The rows of a group lie close to one hidden flat surface of 11 dimensions, which passes through zero. Surfaces can cross.
Some rows, each with its group after it:
[ 31.3 -16.4 -13.5 -36.9  23.1  10.2 -15.5 -16.2  -8.1  28.6 -23.7 -30.4
   9.5   5.3 -20.8]
(2)
[-12.4 -37.7   3.8  20.2 -16.4  29.8   5.4 -12.2 -35.0  38.9  43.1 -16.9
 -22.1 -11.4  28.1]
(3)
[-11.7 -20.2  21.1 -19.1 -15.3 -14.4  -6.5  -5.7 -13.6  20.8  10.4   7.6
  -1.7  11.3 -28.9]
(1)
[-15.2  -0.8  13.3   1.7 -18.1   3.1  -9.5  14.1 -16.8   1.2   9.2   1.0
  -0.9  -0.8 -14.4]
(1)
[ -6.2   0.0 -11.0  -5.4  26.3 -13.4  -5.1  -7.6  -0.3   5.8 -20.8  -3.3
  -6.6   8.2 -15.8]
(2)
[ 32.3   3.3  28.0 -12.7 -18.2  -3.8   0.6  10.0  -7.0  26.3  -8.6  15.7
  -8.4  21.3  11.1]
(1)
[ -8.4 -24.5  -7.4   6.2  24.5 -12.7  -1.4 -29.1   8.3  -6.8  10.7   2.9
   4.0 -37.9  -2.4]
(1)
[ -0.5   4.1  16.8   0.4 -33.9  19.8  -8.9  26.2 -12.5  28.2  18.6   7.4
  36.7  17.5  -3.9]
(0)
[ 22.0  15.8  24.8   3.5  -2.2   4.5 -23.5  24.8 -13.6   8.8  -4.8  16.4
  18.5  15.9 -23.8]
(4)
[-40.9  -8.3 -19.2  -7.5  17.8  11.5   2.4   0.5  -4.0  -6.7 -12.6 -54.2
 -26.1  35.8  14.6]
(4)
[ -9.4  11.7 -33.4  10.4  12.8  -1.6 -10.1   7.6  -8.3  -5.1   5.3 -16.9
   4.4  30.9 -35.4]
(1)
[-12.5  34.6 -30.2 -17.0  25.0  50.9  21.0 -30.5  -3.9  22.5 -12.2  23.9
  -7.7 -13.9  15.9]
(4)
[-25.2  -5.7  -4.5 -33.3  -1.8  -0.6   8.6 -20.6  -1.5  11.3 -35.7   5.8
 -23.0 -23.5  -0.5]
(4)
[-17.2   3.9 -13.1  20.5   6.1 -10.9 -12.4  25.0  12.9 -46.1 -27.0 -29.2
  13.3   1.7 -20.3]
(3)
[-31.0  10.0  -4.9  15.4  28.2  33.6  -8.0 -21.4 -15.6   2.7 -20.6  -8.2
  -6.9 -36.0   1.8]
(0)
[  6.7 -11.1  20.7  -8.6 -23.9 -11.0  16.3 -10.2  -5.3  37.3 -17.8   3.0
  -3.9  62.3 -31.5]
(4)
[-20.7   6.2 -16.6 -19.0 -29.3 -26.6  14.2   1.8   1.7  -1.4  15.2  30.9
 -15.3   2.6 -11.0]
(1)
[ -1.6  -8.0  29.3  12.3  -9.9 -24.8  12.2 -18.5  10.7  -8.8   0.4  32.2
 -10.8 -19.7   2.0]
(0)
[ -2.8  -6.0 -36.4   7.2 -11.6 -35.4  13.6  -0.6  32.9 -35.3   1.4  -7.6
  22.2 -16.4  -6.9]
(3)
[-45.3  -9.2  -6.5 -43.9  -8.0 -26.4  -3.9 -12.0 -25.7  28.5 -27.3  26.2
 -51.8 -18.9  -9.6]
(2)
[  1.3 -26.4  -2.9  18.3  -4.7  -2.9  -4.4  17.9  -2.4 -29.5  13.7 -16.6
 -17.2 -19.5  11.1]
(3)
[-10.2  15.0   3.7   4.5  10.8  13.6 -10.1  11.8  -5.7  -1.7  11.1   7.1
  -1.3   3.5   9.3]
(4)
[ -3.3  -4.9  -9.2   8.7   2.9  27.1  18.0 -31.5 -15.9  34.4 -27.5  -2.1
 -16.9  11.9 -26.0]
(4)
[ -2.3 -31.1   6.7   3.4  -2.4 -20.5  -0.2 -11.1  -0.2   0.4   6.9 -16.1
  -2.0   2.4 -12.0]
(1)
[-63.7  10.2  26.4   7.2   0.4  31.5  10.4   0.2  -2.5 -15.7  30.8   9.0
  -8.2  26.8  -0.5]
(1)
[  3.1  17.4  11.4  16.2   6.6   1.2 -11.2 -12.4 -11.5  10.0   4.1   5.7
   0.3 -12.4  -6.1]
(3)
[-30.1  -4.1 -15.3  -4.7  38.6   2.3 -28.2  17.4  -7.1   9.3  11.2  38.4
   5.5  -7.4  12.1]
(0)
[ -6.8  -0.5  -3.3  -8.3 -23.1   1.5  -9.9  13.2  -1.8  -2.3   3.8  12.2
  25.3 -50.4   3.8]
(0)
[-28.8   5.6  14.0 -16.0 -26.7  14.1  -6.0  23.1   0.6   3.7 -24.9 -14.4
  27.6  19.5 -10.0]
(0)
[ 18.8  -4.6   4.3  -2.2   7.3  11.0  -5.1  -4.5 -16.6  20.5  13.8  -5.1
  -9.9  13.5  -2.8]
(1)
[ -8.1  15.1  -4.3   2.8 -14.5   4.2  25.0  -8.7  27.7 -22.1  -5.4  -3.3
  17.3  -5.6  12.9]
(0)
[ 11.6  -6.1  44.9  41.7 -18.1  12.3  13.6   4.9   8.1  13.0  31.0   2.5
  29.0  42.4  11.4]
(2)
[ 25.6 -52.1  25.8  -9.2   7.1 -17.3  -8.4  -1.7   1.5   2.2  -3.0  -2.0
 -11.2 -11.8   3.5]
(3)
[-45.3 -21.7   3.3  -1.5  22.7  -6.8  -9.1 -10.0  10.9  -3.6   5.7 -15.8
   8.6 -18.0  31.6]
(4)
[ 22.3 -12.1  14.0 -25.5 -36.8  -4.1  -1.4  -2.4  -4.6  29.1  12.3  27.9
  14.7  14.9 -21.4]
(2)
[ 12.2  27.6  40.9   6.2   0.9   4.0   7.8 -29.8  14.2  13.8   8.1  36.4
  27.0 -30.4  20.9]
(3)
[-11.4   7.6 -12.2  -6.3  -0.4 -26.6  -4.2   4.4  16.2 -24.0 -31.0  21.2
   4.8 -35.7  -3.4]
(1)
[ 12.7   6.1 -50.0 -29.8   8.5   0.9  -0.4 -19.6   7.5  16.4   8.2   7.4
  34.3 -29.4 -15.1]
(1)
[-16.0  12.2 -35.7  46.9  14.5  23.2  22.1 -36.9  11.9   1.6   5.2 -29.5
  25.3   7.1  -8.9]
(0)
[ 23.8  -7.2 -11.3  16.5  48.1 -21.6   2.1 -17.3  35.7 -31.6   8.1  -1.8
   9.2   1.9  14.4]
(4)
[ 16.2  26.2  15.8 -33.5 -30.0  37.4  26.7   9.2   6.1  -5.1   4.3 -11.1
 -12.5   9.1  40.9]
(0)
[ 19.2  37.5 -20.0   5.4 -10.4   7.2   5.4  -9.5 -16.8   6.8  -4.0   8.4
  -6.7  -3.2 -30.1]
(0)
[-10.2 -19.0   0.7  16.1  -2.9 -19.9  -2.2   5.4 -10.7 -10.9  18.0 -19.1
 -33.9  14.0   5.6]
(4)
[-16.2   8.9  11.7  11.2 -13.9 -29.6   5.4  31.9  24.1 -61.7 -27.4  -6.1
 -10.6   7.5   1.1]
(1)
[-15.3  -0.5  10.5 -23.6 -17.2  15.3  19.9 -20.1  -0.8  18.4  17.4  44.3
 -25.4  14.1  17.1]
(2)
[ 20.6 -11.4  19.9   2.6  12.2  -9.7 -13.1  12.9   0.1 -16.0 -17.8 -29.2
   6.7 -16.6  -1.0]
(2)
[ -5.8   9.6   2.4  -0.3 -13.0  12.5   3.8   2.7  14.7 -10.8   3.6   7.5
  30.0 -32.5  15.8]
(3)
[ 10.5  -1.9 -33.6   6.0  20.5  12.4  10.7 -18.7  -3.6   3.6  22.4 -18.5
 -17.7   2.9  14.6]
(1)
[ -1.7 -19.1   4.3   1.2  29.0  19.8 -20.6   0.1 -20.8  39.5   5.0  49.2
  -2.4   6.4 -14.5]
(3)
[-11.1  26.8 -12.0 -19.7  -3.6  33.3  14.7  -0.2  11.7   6.5   1.9  11.7
  23.0   5.5  20.1]
(0)
[-15.5  -0.4  20.9   6.7   0.4  -4.1  -6.4  -7.1 -11.3   8.7 -11.7 -18.1
 -10.7   6.8  -7.8]
(3)
[ 21.1  -9.0   5.7  13.4   1.2 -23.8  13.5  -3.5  36.7 -21.8   1.1  -4.7
  27.0  23.9  -2.6]
(4)
[-17.9  29.1  -4.7 -16.3   3.3   6.7 -14.6  23.4  -4.9  -1.2 -34.7   2.0
   5.3  34.7 -28.3]
(0)
[ 32.3  -9.9 -17.2 -37.5 -14.0 -24.2 -11.7  -2.2 -21.9  16.8 -12.3 -17.4
 -22.9 -10.8 -27.4]
(0)
[ 12.0   6.4 -24.6  19.3  -6.1   0.0  -7.6  16.1 -19.9   3.8  22.1 -22.7
   3.3 -23.5   0.4]
(2)
[ 16.8 -28.2  27.8   1.8   6.8 -19.7   4.3 -11.1   4.0   4.1  -0.8  -9.7
 -21.7  14.8   5.5]
(2)
[-58.0  11.7  -4.9 -16.2  33.2 -27.6  10.8 -66.1   5.1  25.5 -48.0  -7.1
 -24.7  -4.5  -5.8]
(3)
[-36.2  -3.4 -34.0   3.4   2.7  -4.6   3.4   0.3 -26.9  -6.4  -2.5 -27.2
 -64.1  11.6  -0.7]
(4)
[ 18.8 -12.0 -32.5   7.4  49.4  32.8  -5.6 -35.5  11.7  -6.4   5.8 -17.8
  10.6 -22.2   7.7]
(2)
[ 13.1  16.3  -4.9  16.4  -2.9  -6.0  13.9  -6.5  15.6 -25.4  18.0  -1.4
   5.9 -17.2  17.5]
(3)
[ 23.6 -11.2  17.7  12.9  15.3 -10.4 -25.6   8.6 -29.4  31.3  -6.2 -24.7
   8.9 -11.8 -13.4]
(2)
[ 11.4   2.4 -13.4 -22.1   6.4  -2.6   7.1 -10.7  31.9 -14.0 -15.2   3.1
  27.4   3.0  -2.9]
(2)
[ -4.8  20.7  -3.8  33.9  -4.6  -1.0  -5.7  31.7 -30.9 -11.4  18.1  -2.8
 -47.8  54.0 -17.3]
(4)
[-25.9  -0.3   7.5 -18.5 -14.1 -24.8  -2.4   1.0 -17.2  -6.1 -17.1   8.6
 -47.0 -22.3   0.2]
(3)
[ 16.9  12.4 -12.3  15.4  53.6 -27.0  -1.1 -16.1  -1.4   3.6  -0.6  21.2
 -29.4   1.6  -1.2]
(2)

New rows. What belongs after each?
[ -6.6  -2.1  -0.6  14.2  -7.8   1.9   4.5   2.7  -6.1 -17.9  -9.4  -6.4
 -21.9 -18.1  -2.2]
(4)
[-13.7  -4.6  -9.1 -33.3 -24.6   8.5  10.2  15.2 -16.1 -39.9  47.1 -31.6
 -56.1 -12.8   9.8]
(1)
[ 29.7  -4.5 -20.6  45.0   4.5   7.2  12.6 -18.1  -5.0  32.9  -6.0   4.6
 -10.8 -35.4  59.5]
(1)
[ -1.5   8.0  74.5  36.9  65.7  12.5 -35.5  -5.5 -16.0 -11.9 -38.2   4.8
 -30.1   6.6  -6.5]
(3)
[-24.2 -16.3  17.1   4.3  34.9  -6.7  -7.4 -30.9   3.7   6.0 -31.7 -24.5
  -6.7  -6.4  -1.9]
(3)
[ 14.1  -5.7  -2.1 -31.6   0.8  -1.9   7.3 -16.9  -6.2  -0.4 -13.9  13.9
 -37.9 -41.0   9.8]
(4)
[ 19.2   2.2  36.1  -8.6 -26.6  -0.8  -8.4  31.0 -21.9 -10.2  -1.7  -4.2
 -41.7  -0.4  16.5]
(1)
[  7.6  11.6   8.5 -28.6  16.0  17.3 -13.8  15.0   5.8  -9.8 -16.7 -11.2
  16.0  -7.9  15.5]
(4)
[ 10.8   8.8 -29.1   2.9  18.4  -1.4 -10.7  12.4   7.4   7.5  13.3  10.7
  29.7  30.1 -12.7]
(0)
[-10.3   5.7  -2.5 -19.1  17.2   6.5   2.7 -12.9   4.3   2.9   6.7  10.6
   0.8  12.4 -12.5]
(1)
[-10.7  -0.5  -6.0   0.7  -4.4 -29.8 -17.0  24.5   2.0 -16.9   9.5  -8.8
   7.2  12.5  -7.2]
(4)
[  0.3  18.2 -56.7  11.1  24.4 -63.3   5.9  -1.4  -1.6  -3.1  -0.6   4.1
 -13.0 -38.0  -4.0]
(2)
[-26.9  34.5 -12.7  26.7 -19.7  27.8  14.7  -7.6   1.5   6.5  18.0 -12.5
  33.1  -2.3  11.7]
(3)
[ 28.2  12.3   8.5 -20.2  14.6  -1.7   9.1  -0.7  -4.0   0.1   6.5  10.9
 -39.6  10.8  22.1]
(2)
[ -5.3   2.9  -5.1  -3.6   1.6 -17.9   6.2  -3.6  14.1   3.7  23.7  18.6
   8.3  17.0  11.8]
(4)
[-18.7 -25.4  54.7 -17.0  -7.0   0.3  21.5 -35.4  21.8  26.3  -4.2  50.2
  -8.8  34.4  11.6]
(2)
[-31.8  22.9 -22.2   5.0  -1.4  38.9   3.4   9.7 -18.0  14.3   8.0  -1.1
  -4.7  23.5   3.5]
(3)
[-21.9  -7.3   5.6 -24.3  -5.3 -13.4  15.1 -18.2  11.9   9.7  -5.4  16.3
  -8.3   9.7   1.5]
(1)
[  8.2   8.4   9.4   2.0  36.3  17.2  -8.9   0.0 -27.3  32.0  -8.1 -30.6
 -13.9 -12.8  23.4]
(2)
[-71.0 -22.0   0.6  16.9  -2.9   1.9  -2.7 -20.3  -1.2   3.5 -15.5  13.4
  -0.8 -15.3 -11.3]
(2)
[ 32.8  -9.4 -17.1  46.7  34.3   3.3  -9.7 -19.0  -9.5  14.1  20.6   0.9
   4.4 -24.7   9.7]
(1)
[ 19.3  28.9  -7.0  -1.4   9.3  10.9  -8.1  10.1 -11.7   8.8   9.4  20.2
   3.0  -5.4  -1.4]
(2)
[-19.8  -4.6  -3.4   1.3 -12.9  10.4   5.4  -5.2  11.6  -0.8  -4.9  -6.5
  21.6   6.0  -1.6]
(2)
[  9.6 -18.6   0.5   3.7  10.8 -15.1   1.1 -17.6   7.5   6.9   9.2  -0.5
  10.8   7.9 -13.0]
(1)
[ 11.7  28.3  10.9  -7.8  10.3   8.5 -17.8   7.6   2.4  -5.8 -18.3  18.0
  26.9 -25.8 -11.1]
(3)
[ 49.2 -20.6   8.9  -8.0  18.8 -19.9  11.2 -33.5   2.8  49.2  11.6  18.0
 -11.2  44.5  -1.0]
(1)
[  2.3  -6.4  -0.3  -4.0  16.7  -2.7 -12.4  -1.1  -2.9  -4.8   7.0 -17.9
   7.5  25.2 -33.7]
(1)
[ -3.1   1.7   8.5   1.1  23.4   3.5  -1.8 -12.0 -13.6   1.0 -13.6  -1.3
 -40.4   5.1   2.0]
(0)
[ -1.5  13.4  -6.3  26.7  25.9  12.2 -15.6  -0.7 -12.0  37.7 -44.8   2.4
  10.8  29.7 -11.0]
(1)
[-13.5  -8.7  41.0 -17.3  -6.7   9.2   1.6  -7.2  -3.7  -1.8  16.1  22.9
 -12.9 -23.1  14.7]
(1)
[-21.9  -4.3 -13.8  13.3   3.7  -7.7   0.2  -8.0   9.3 -27.5 -19.5   5.8
   2.3 -55.2  -2.4]
(4)
[ 19.5   9.2   3.2  -5.2  12.6  23.2 -19.4   5.4 -22.1  14.0  21.1  10.9
  -5.4 -26.3  14.2]
(4)
[ 20.7  -6.9  -0.1  19.4   7.6 -11.1   0.3  -4.5  10.9  -8.8   9.1   0.6
   9.5  -6.6   3.1]
(1)
[ -8.7 -27.7   3.7  23.3  -5.9 -11.9   1.8  -5.7   7.9 -26.4  34.0 -17.5
   9.9 -22.0  -5.4]
(1)
[  5.3 -14.3 -16.3 -17.8  22.2  -8.1  -5.6 -27.0 -17.9  18.0 -12.4 -34.7
 -32.6  -6.3  -4.0]
(3)
[ 23.8  -8.8  34.3   5.3 -25.5 -21.6 -20.5  32.1 -40.8  21.6  29.0   2.3
 -41.0  47.4 -19.6]
(4)
[ 34.8 -19.9  -3.8 -13.2  23.1 -23.8   0.2 -23.0  15.9  -5.2   7.2   2.6
   2.1 -12.4  -6.8]
(1)
[  7.7   5.4 -36.9  -4.9  11.8  12.7   9.5  -9.6  14.5  -6.0  -5.1 -24.3
  17.5  -6.7  10.2]
(1)
[-50.3  10.8 -13.6  13.3 -13.9 -17.5   4.9   2.9  14.0  -1.5  17.1  34.7
  28.6  -9.0   3.1]
(4)
[-44.5 -45.8 -10.4   4.1  13.5  40.8   8.8  10.8  -1.3  28.7  12.2  35.6
   1.2  35.2  12.2]
(3)
[-16.0  16.7 -16.8  -7.4  -8.8  10.2  29.4  -1.2  23.1   5.5  27.5  -4.0
  10.5  54.5  30.0]
(4)
[ 15.5  10.6  -5.7 -16.1  19.0  -2.3  -4.4  13.6   9.5 -29.5 -12.1  18.8
 -13.6 -16.6   6.3]
(3)
[ -2.7   9.6   6.1 -10.9  33.5 -14.2  17.3 -18.2  25.3 -12.0 -15.5  20.2
 -20.0   2.2  22.4]
(2)
[ -8.1   4.8  -1.8   3.9  11.2  -5.0 -11.2  -3.9 -12.1  24.6 -31.7  22.3
  -4.6  -7.5  -2.7]
(1)
[-33.0   0.6   7.6   0.6  15.5  23.7   8.9 -36.0 -12.4   6.2 -35.7 -26.9
 -35.6 -15.7   2.2]
(0)
[ 14.6   9.0   4.3 -51.4  -0.1  20.3  -6.3   4.1  -2.0  25.4  -1.3  -4.3
  17.8   1.8  19.6]
(4)
[ 21.5  28.3   6.7 -25.4 -14.3  39.6  -1.6  18.9 -12.5  10.3 -23.9 -11.0
   2.4  21.5  -9.9]
(4)
[-26.5 -30.6   3.2  10.3 -21.6  13.5  12.4  43.0  24.6 -44.9   5.1   7.9
  12.1  -1.1  23.9]
(3)
[ 16.7 -16.6 -13.8  39.1 -13.7  -7.3   0.4  11.3  -5.5   8.7 -23.0 -44.8
  -1.6   1.6  21.7]
(1)
[  4.5  -6.6  59.6  -1.1  23.1  16.0  -2.1   2.9  -1.3 -11.6  -7.9  -5.2
 -35.8  29.8  15.3]
(1)
[ 36.3  20.3  -8.7  22.2 -16.8  -9.4   3.4  24.8  23.2  -9.8  -1.7  -1.0
  47.7  35.6 -15.4]
(1)
[ 19.1  13.9  -8.5  -5.8  -7.7  -7.2  -0.3  -1.5 -14.7   3.7   2.0   6.8
 -18.2  -4.9 -13.5]
(0)
[  7.5 -12.1  10.2  20.7  -2.5  -2.1   7.4  -7.1   7.1  -4.5  19.5   1.6
   0.9   8.0   8.0]
(2)
[ 10.2   7.1 -74.5 -18.4  64.4  12.8 -32.0  -4.2 -24.9  22.7  16.8   8.9
 -12.0 -14.2  -6.0]
(0)
[ 17.2   6.1 -28.6  -8.5  -9.2   2.4  17.5   6.4  23.7 -20.9  -2.0 -32.4
  15.9   8.2  12.3]
(1)
[-15.6   1.2 -28.8  21.5   8.4 -11.8  -8.6  17.5 -10.3 -24.4   6.6 -31.5
 -23.6  18.3  -9.7]
(4)
[  8.2  27.9  39.1  -7.4   1.1 -30.4  -6.8 -12.8  -5.0   6.2 -23.4  13.0
 -20.4  17.1 -20.0]
(3)
[-31.7  26.2 -21.0  32.5  24.5  -1.9  -1.4   9.4  16.2 -25.5 -33.0  -1.4
  13.4  28.5 -12.3]
(1)
[  4.3  13.5  -7.5   9.9  19.3  -4.5 -21.2  -3.0 -17.2  -3.3 -15.0 -20.3
  -9.4  -8.5 -20.6]
(3)
[ 12.1  18.8  12.7   9.6 -21.1 -10.4  22.9   1.5   9.4  33.3 -17.8  48.1
  -5.3  34.3  28.6]
(1)
[  1.4  -9.6  -2.6  10.3  -4.0 -11.4  -5.2   1.5   4.6   7.8  18.5  20.4
  25.0 -11.8  -3.2]
(0)
[-37.1  12.0 -34.2  20.8  -9.9 -19.5  16.3  -4.0 -29.1  47.1  21.2  -6.5
  -8.4  -5.2   9.6]
(2)
[  6.1 -27.4  26.8 -13.7 -10.1  14.9  16.8 -39.6 -15.7  45.9  -1.6 -24.3
 -18.8   9.2   9.2]
(0)
[ 13.7 -21.0   3.5 -11.3 -24.5 -20.2   2.3 -16.9  -7.0  27.2   1.9 -27.3
  15.0   0.9 -13.4]
(3)
[ 26.7  14.1   7.2  11.2 -10.3  16.7 -10.7   7.3 -14.3  -0.8   0.4 -12.9
  10.7 -20.8 -16.3]
(0)
[-17.1 -17.0  21.8 -16.6 -34.0  -9.6   0.2  -7.5  -7.3   6.8  22.9  40.0
  -0.8 -74.7  16.2]
(1)
